Every row belongs to one group in each of 3 separate groupings. Each group adds its own fixed numbers to the row, and there is some noise. The rows also spread widely along 10 directions, which tell nothing about the answers.
Some rows, each with its group in each grouping after it:
[-14  -7  49 -29  39  17 -21  27  -3 -16 -11  -1  24 -39 -11   1  -7  24
  -5 -22] : z513 Y famu
[ 33 -15  14  -1  27   8 -26  30 -60  23  -3  14 -15 -17 -45  17 -16  16
  53   7] : z450 H sike
[ 17 -18  11   6  12 -32 -13 -19  15  46 -34   2   6 -10 -18  18  -3  31
   8  23] : z981 L lofep
[ 34   8   0 -39 -29 -11  12  -8  23  -2   0  13 -27   3  -7 -11 -44 -10
  45   0] : z981 U lofep
[  2  -6 -12  24 -21 -24 -16 -10  18 -28 -12   0  10 -12  13  -1  33 -27
 -53  21] : z348 Y Bam
[  5 -47 -17  14   3  33 -22 -12  21  16 -13 -19  17 -11  -5  10  19  13
 -73  -7] : z69 Q tes
[ 24  -8  39  34  26 -35 -18  30  25  10 -18  20  11 -13 -15  24  10  20
  20  14] : z348 U tes
[ 26 -31  14 -27 -17   6 -29  10 -33   4  -1  -5   1 -40 -20 -12 -13  24
  18   4] : z450 B famu
[  8 -21   7 -20  11   4 -20  -7  10  32 -30  -6 -21 -17 -12  11 -40  13
 -16  -7] : z513 H sike
[ 13   1 -12  26   4   0   0 -14  29 -23 -28  -6  18  13  -3   7  38 -37
 -36 -12] : z69 B Fidem
[ 59 -36  18   0 -21 -18   8   2  40  45 -11 -13  -8  -9 -36  -2 -14  32
  28   4] : z513 Q Bam
[ 19 -27  11  -5   6 -23  10 -26 -10 -13 -13 -21  36   8 -36  -8  61 -19
  -1   5] : z348 L Fidem
[-20  -3  15  14  26  -5 -33  10 -15   4 -20  19  22 -17  -7  21  21  37
 -12   8] : z513 B lofep
[ 28   6  47  17  38  -9   6  15  26 -26 -27   1  27 -15  -1   7  23 -24
   8  -2] : z450 L tes
[  7 -17 -13 -10   5  -9  -5  -7 -31  24  -1   0   3  16 -48  10  23  25
  27   3] : z981 B Fidem
[ 20 -31   0  -2  23  42  -8   5  12  28  -7 -15  19 -18 -34   8   1  17
 -15 -29] : z981 Y famu
[ -4  -1  13 -15  -1  -2 -21  11 -41 -36  17  19  31 -10 -18  -8  46  34
  34   9] : z348 B tes
[ 34  12 -12 -23  -2  40 -10 -29   6 -12 -28   6 -17 -28  10  -2 -52 -34
   6 -25] : z513 H tes
[  8  -6 -28  -8 -32 -17   0 -46 -12 -21  -6   2  29   4  -3 -18  45   3
   3  11] : z348 Y tes
[-13 -50   3 -22 -15 -23  -9 -25  19  34  -7 -19  17   5 -19   0  24  49
 -40  22] : z981 L lofep
[  7 -51   6  12 -11 -22 -20  23 -11   7   8 -17  -4   8 -46  19  22   3
 -24  23] : z513 H Fidem
[ 17 -26 -33   7 -39  18   3  18  14  31  30  31  -6  31 -16   4  27  72
  14   4] : z450 Q sike
[  5  36  12  -2  28  -8 -13  10  12  -8 -29  40 -33  -6  10  16 -35 -15
  20  -7] : z348 B Fidem
[ 12 -42 -25 -25 -26  27 -23 -25 -27  11   8 -15  20 -19 -22  -9  17  34
 -10  -1] : z981 B tes
[  6   1 -40  -5 -28  26 -16 -23 -22 -24  -3  17   4  -8   5   4   1 -22
 -11   0] : z513 U lofep
[ 12 -11   3  36  51 -14 -13  11  13  48 -37   4 -20  17 -39  49 -19  -5
  -4   4] : z513 H tes
[  0   0  38 -11  52  -1  -4   7  33   6 -38 -10  -1 -17  -2  17 -18 -17
 -22 -10] : z981 L sike
[ 24 -18 -42   4 -19  50 -10   3 -29 -13  19  12 -11   4 -16   6  -3 -32
 -10  -5] : z450 U lofep
[ -5  -5 -33  -7  -7   6  -9   5 -34  -8  16  -1 -11  23 -36   9  19 -17
  -5  11] : z981 B Bam
[-10 -29   3  27 -23 -45 -16  17  25  12  -2   5  17   6 -10  13  35  49
 -23  30] : z513 Y sike
[ 13 -29  -4  -6 -15  -6 -11 -14  11  28  -6   4  22  -6 -19  -3  32  53
  -3   0] : z348 Q famu
[ 11   8   0 -17  -5 -23  12  -3  36  17 -18  20 -23  22  -1   5 -24   9
  15   4] : z450 L famu

New rows, each followed by its group in each grouping:
[ 32  -7  30 -18   2 -32   7   4  24  11 -15 -10 -11  -7 -25   0 -18  -6
  27  14] : z981 L Bam
[ 63   7 -28  17  -3  14  14 -21   9  19 -21   7   4   3 -26   9  -2 -23
  50 -19] : z981 U sike
[ 18 -32 -40  55   0  27 -21  -2  -1  32  -9   7  17   2 -21  35  33  20
 -30   6] : z513 Q tes
[  2 -29  21 -35 -10 -23   6 -21  -2  -8  -9 -24  38  -4 -25 -17  37  25
   4  -6] : z513 U sike
[ 29 -45  -7   3 -42  -2  -9  -5  56  30  -3  -8  -9   1 -10   2 -14  35
 -24   6] : z513 H tes
[  0 -15  14 -17  28  -3 -33  23 -39  20 -14  16 -34 -25 -27  27 -53   6
  13   5] : z513 U Fidem
[ 30 -20   9  45  11 -33 -27  15   7  38 -29  12 -11 -10 -29  38  -4  12
   5  20] : z513 H Fidem
[  8 -13   3 -37  13 -29   2 -30  15  46 -47 -10 -49  -4 -18   6 -77  -9
   1  -2] : z513 Y Fidem
[ 16  12  -5  -6  16  24 -21  -8 -32   2 -14  28  17 -18 -10   8  12  26
  26 -18] : z450 H famu
[  1  26  32 -16  40 -41   9 -27  -8  -3 -39   8  26  14 -26   6  28   3
  44  -5] : z513 H lofep
[-11  -4   9 -22 -26  -3 -11  23  10 -48  14   1 -14  -4  15 -14   7 -18
 -42  10] : z450 B Bam
[ 30 -12 -25   0 -14   7   9  -1   0  28   1  15 -13  17 -24  -1  -6  23
  30  -3] : z450 Y sike
[  4 -34  72 -37  27 -37 -15  37   6   3 -14 -28  -7 -27 -30 -10 -31  14
   5  10] : z69 Y sike
[  1 -10 -17 -17 -15  18 -26   5  -6  21   5  26   5   1 -17   3  -4  70
  19  -6] : z69 B famu
[ 16  -2  -4  10 -29 -38 -22  17  -9 -38   2   9  -6  -8  -5   6   8 -45
   1  29] : z348 U famu
[-28   8   7 -36 -19  18 -13 -16  35 -34  -1  23  20 -13  38 -22  20  38
 -41 -14] : z348 B lofep
[ 10 -14  16  -2  42 -22  11  -1  22  47 -29   3 -25  34 -38  21  -8  10
  -1  -9] : z450 H Fidem
[ 35 -15 -31 -26 -45  41   4 -30  11 -19  14 -10   8   1  -8 -21  10 -22
  -7 -17] : z981 H lofep
[ 24   6  -9 -49 -15  30   2 -35   5 -16 -14  -2  -8 -30  10 -23 -42 -17
  11 -21] : z981 Y tes
[ -4 -58   8   8   0  -3 -21  24  22  19   7 -31   2   3 -32  14  16  16
 -55  16] : z981 B tes
[ 18 -10  10 -41  -2 -27  22  -7  26   6 -10  -8 -45  27 -25  -7 -38 -37
  13   7] : z348 L Fidem
[  8 -47  34 -42  20  13 -33  33 -29  20   2 -13 -38 -33 -40   1 -51   8
  -2   0] : z348 B Fidem
[ -3  -8   1 -32  16   0  -2  -1 -18  27   4  17 -12  15 -35   3   6  47
  21  -1] : z348 Q Bam
[ 50 -23   1 -13 -33  27 -23  14   7  -3   9   1 -23 -45   4  -5 -47  -5
  12   6] : z981 Q tes
[ 15 -25  -3   7 -23 -32  -8  14  17  16  -8  -1 -21  12 -12   2  -2   7
  -7  24] : z450 B sike
[  7   0  29 -14  28  24 -18  10  10  -6 -15  13  12 -24  -5  10 -12  25
   4 -19] : z513 H tes
[ 26 -18  11 -23  23 -28  26 -12  40  33 -30 -27 -31  32 -42  -1 -43 -25
  14  -5] : z69 Y tes
[ 16 -34  -4 -31 -44   5  -9  24  11  -3  25   0 -41   5  -9 -11 -30   4
 -12  12] : z450 H sike
[ -7   0 -21  11   4 -13   8  -7  26  21  -1   9   1  47 -27  21  38  21
 -18   1] : z981 H Bam
[ 18  -4   5   7 -13  -9   6  12  30 -21   3 -12   8  11 -17  -2  30 -23
 -11   3] : z981 B Bam
[ 24   9  31 -20  13 -50 -20  -1 -28  17 -22  24  -7 -16 -25   2 -11  38
  78  18] : z348 H sike
[ 21 -11  27   4   0  -5   2  42  20  14  14  26   1   5 -32  11   1  54
  43  -4] : z513 Y Fidem
[ 48 -24  48  -5  33  14   4   8  20   1 -30 -18   2 -34 -16  -1 -14 -33
  -1 -18] : z450 L Fidem
[ 28 -28  12  -8  -9  28 -25  32  -2  20  15  14 -19 -14 -31  11 -34  31
  19   1] : z513 H lofep
[  3 -22  24 -13  -4  -5 -20  52 -13   7  20  15 -10  -2 -34  10  -8  50
  35  14] : z513 B sike
[  8  10  -2  17  -4 -37   6   5  18 -10  -5  10   4  23  -9  14  33 -17
   6  22] : z981 Q lofep
[ 17  19   1  10  12 -14 -18  -8  11  15 -24  36   9  -5  -6  14   9  32
  32  -4] : z348 H famu
[ 44 -30   4   9   3 -11  -1   8  22  33 -19 -21 -28   0 -41  13 -26 -30
   3   2] : z981 B Fidem
[  0 -23 -11  10   3 -19 -20  13 -25   8   0   4  -8   6 -31  26   9  -7
 -10  17] : z981 U Fidem
[ 24 -11 -18  13   0  22   6 -24  64  45 -32  12  -9   8   1  18 -27  14
 -18 -11] : z513 L lofep
[-13   3 -32 -37  -3  24 -13 -40 -26  -4 -15   2  -7   2  -7   0  -6  -4
 -25 -14] : z513 H Bam
[ 36 -39   3  12 -18 -33 -20   2   1  25 -10  -9 -17 -15 -29   8  -9  -1
  -4  39] : z348 L Bam
[ -5 -26  31 -54  16  22 -13  30  37  39   1   7 -36  -7 -21  -3 -60  56
  -2 -22] : z348 B famu
[ 26   5 -53  29 -22  29 -15  -7  -1  14   1  35 -13  15 -12  28  -8  12
  18   1] : z513 H tes
[ 18 -39  -1 -17 -37 -17 -14 -12 -33  -4  10 -14  19 -20 -22 -22  33  26
  -3  21] : z450 Y Bam
[ 31  -2   7   2  49  19   0  11  -4  24 -24  -9 -31   0 -37  25 -37 -54
  11  -8] : z981 Q lofep
[  2 -24 -24  29   6   0  -5   4 -21   9   0  -8  31  20 -49  21  52   2
  -7   1] : z513 Y famu
[  8 -34  20 -18  43  21 -17 -24  23  44 -41 -14   4 -34 -12   1 -29  28
 -34 -23] : z348 Y tes
[-13 -27  -9 -19 -18  10 -10  11  19 -12   8 -13 -20   7  -7   1  -5 -15
 -55   0] : z981 B Fidem
[-13  -5 -33 -29 -38  20   6   1  47 -10  12   4 -31  28  13  -5 -18  -5
 -41  -7] : z981 B sike
[ 30 -13  -9   8 -16  -8 -12  17  17  22  -8  14 -41   6  -8  12 -34  -1
   4  13] : z450 H sike
[ 11   0 -20  -1 -11   7   4 -18  -6 -11   3  17  30   9 -15   4  46  17
  14 -14] : z981 U Fidem
